The groups are shells around one centre, one inside the other: the same stretched ball of 6 dimensions in 6 sizes.
In the rows, 128 means zero.
Known rows, each followed by its group:
[ 43  51 171 146 155 136  57 103 206 110]
G
[125 174  77 121  94 148 145 107 106 144]
M
[152 176  91 124 100 145 178 115  90 142]
M
[146 136 169 144 146 111 111 170 118 110]
N
[129 204  82 100 104 157 147 146  83 143]
G
[172 158 108 106 115 123 186  99  97 151]
N
[119 137 146 141 176 160 136 138 122 111]
G
[111 119 121 131 131 151 152  93 137 132]
M
[109 174 102  94 164 172 133 124 110 137]
L
[136 114 126 124  94 119 166  92 132 143]
V
[116 116 143 141 141 115  90 120 148 121]
M
[108 152 131 136 145 170 144 149 113 115]
L
[135 134 119 108 123 143 176  98 118 144]
S
[186 135 171 142 151  96 146 150 106 119]
V
[124 130  93 122  72 128 159  78 130 150]
V
[107 117 139 155 100 118  99 134 144 118]
V
[108  88 169 123 141 113 107 119 160 125]
S
[108  69 187 165 118 111 117 135 163 107]
L
[133 115 139 139  83 105 134 121 133 132]
N
[110 144 159 120 159 151 119 173 119 113]
G
[106 135 149 133 147 155 129 153 124 114]
N
[ 58  69 173 148 169 134  53 119 193 105]
S
[ 80 106 116 147 118 157 124  91 156 124]
S
[ 64  58 151 164 106 115  69  92 197 116]
S
[ 94 109 143 127 165 162 135 108 147 122]
G
[188 153 113 120  92 100 180 103  97 150]
L
[110 147 125 135 105 135 113 147 123 124]
N
[115 156  91 133  76 148 152 116 113 137]
S
[111 136  93 142  78 136 135  96 131 137]
L
[111 102 160 125 153 113  91 122 156 124]
M
[ 91 133  89 118  84 162 161  86 133 145]
G
[125  88 184 152 147  93  83 138 159 111]
N
[129 139 113 128  81 112 125 118 125 139]
V
[107 106 149 152 167 144 116 113 149 112]
G
[192 167 122 120 105 108 184 129  84 142]
M
[107 132 107  97 115 137 131  91 138 149]
G
[114 174  85 101  99 166 165 117 102 146]
V
[108 101 197 147 185 127  86 170 150  97]
V
[171 155 125 111  99 119 187 126  93 144]
V
[125 120 156 115 156 134 138 129 132 127]
M
[153 216  55  86 130 176 196 100  69 158]
L
[ 85  80 136 151  96 117  97  90 175 126]
N
[135 196  63 107  96 158 164 108  88 151]
M
[127 138 145 139 177 139 111 136 127 114]
S
[113 133 126 153 120 130 104 128 135 118]
L
[123 108 175 157 162 125 108 149 141 104]
N
[ 68 136 124 118 148 164  88 133 146 122]
S
[116 129 165 138 123 116  96 174 130 113]
L

New rows. What belongs after each?
[142 144 127 103 124 133 163 118 112 142]
M
[145 176 127 127 136 153 160 162  87 122]
M
[ 99  60 184 152 124 108 106 118 175 114]
M
[159 146 135 131  99 101 136 140 110 132]
M
[125 123 117 136  77 118 142 105 132 138]
N
[ 53  94 115 139  99 144  85  89 178 128]
M
[100  90 174 140 168 138 115 126 157 111]
M
[ 83 127 141 124 136 157 113 143 139 119]
V
[151  93 203 161 129  80 107 168 140 105]
S
[188 117 162 125 147  87 156 111 120 135]
G
[116 167 110 125 152 156 118 132 114 125]
M
[116 152 138 123 129 134 108 161 118 122]
M
[ 58 115 117 119 145 165  92 101 163 127]
V
[115  99 163 135 149 137 140 121 144 119]
V
[ 91 141  96 128 143 176 139  91 133 131]
L
[ 51 101 119 141 119 164  97  99 169 121]
M
[122 195  62 114  91 167 160 115  91 146]
S
[121 148 114 100 166 162 153 100 120 139]
L
[ 90 106 151 160 139 146 106 133 151 107]
V
[154 182  80 114  83 142 184 109  86 150]
M
[ 89 150 115 129 109 148 101 143 129 124]
V
[118 157  72 101  92 152 166  75 117 157]
M
[132 139 122  94 137 135 150 103 123 147]
G
[163 188  89  98  94 132 175 120  83 154]
M
[135  95 158 132 113  84 103 111 154 132]
L
[106 117 121 128  97 114 102 104 150 136]
M
[113  77 154 135 118 115 134  89 163 131]
V
[ 54  93 123 134 121 155  94  92 175 126]
N
[115  97 169 149 102  92  85 146 154 116]
L
[116 110 122 147  78 121 139 101 142 132]
V
[158 155 102  94 127 137 187  87 103 155]
L
[141 208  73 101 140 175 171 121  78 144]
V
[ 85 168  79  99 144 184 130 100 122 141]
S
[128 154  98 132 127 143 134 102 119 134]
S
[170 106 183 149 150  82 119 139 133 116]
S
[ 97 108 161 137 117 121  94 149 150 116]
M
[148 199  77 120 107 155 166 127  80 141]
L
[152 165 142 140 121 129 142 173  93 117]
S
[138 122 172 125 132 107 120 159 127 121]
V
[156 125 144 146 102 103 145 126 121 128]
N
[104 130 142 133 177 162 124 128 134 115]
V
[138 172 148 118 152 142 127 185  95 117]
L
[162 136 148 127 172 125 150 120 115 126]
V
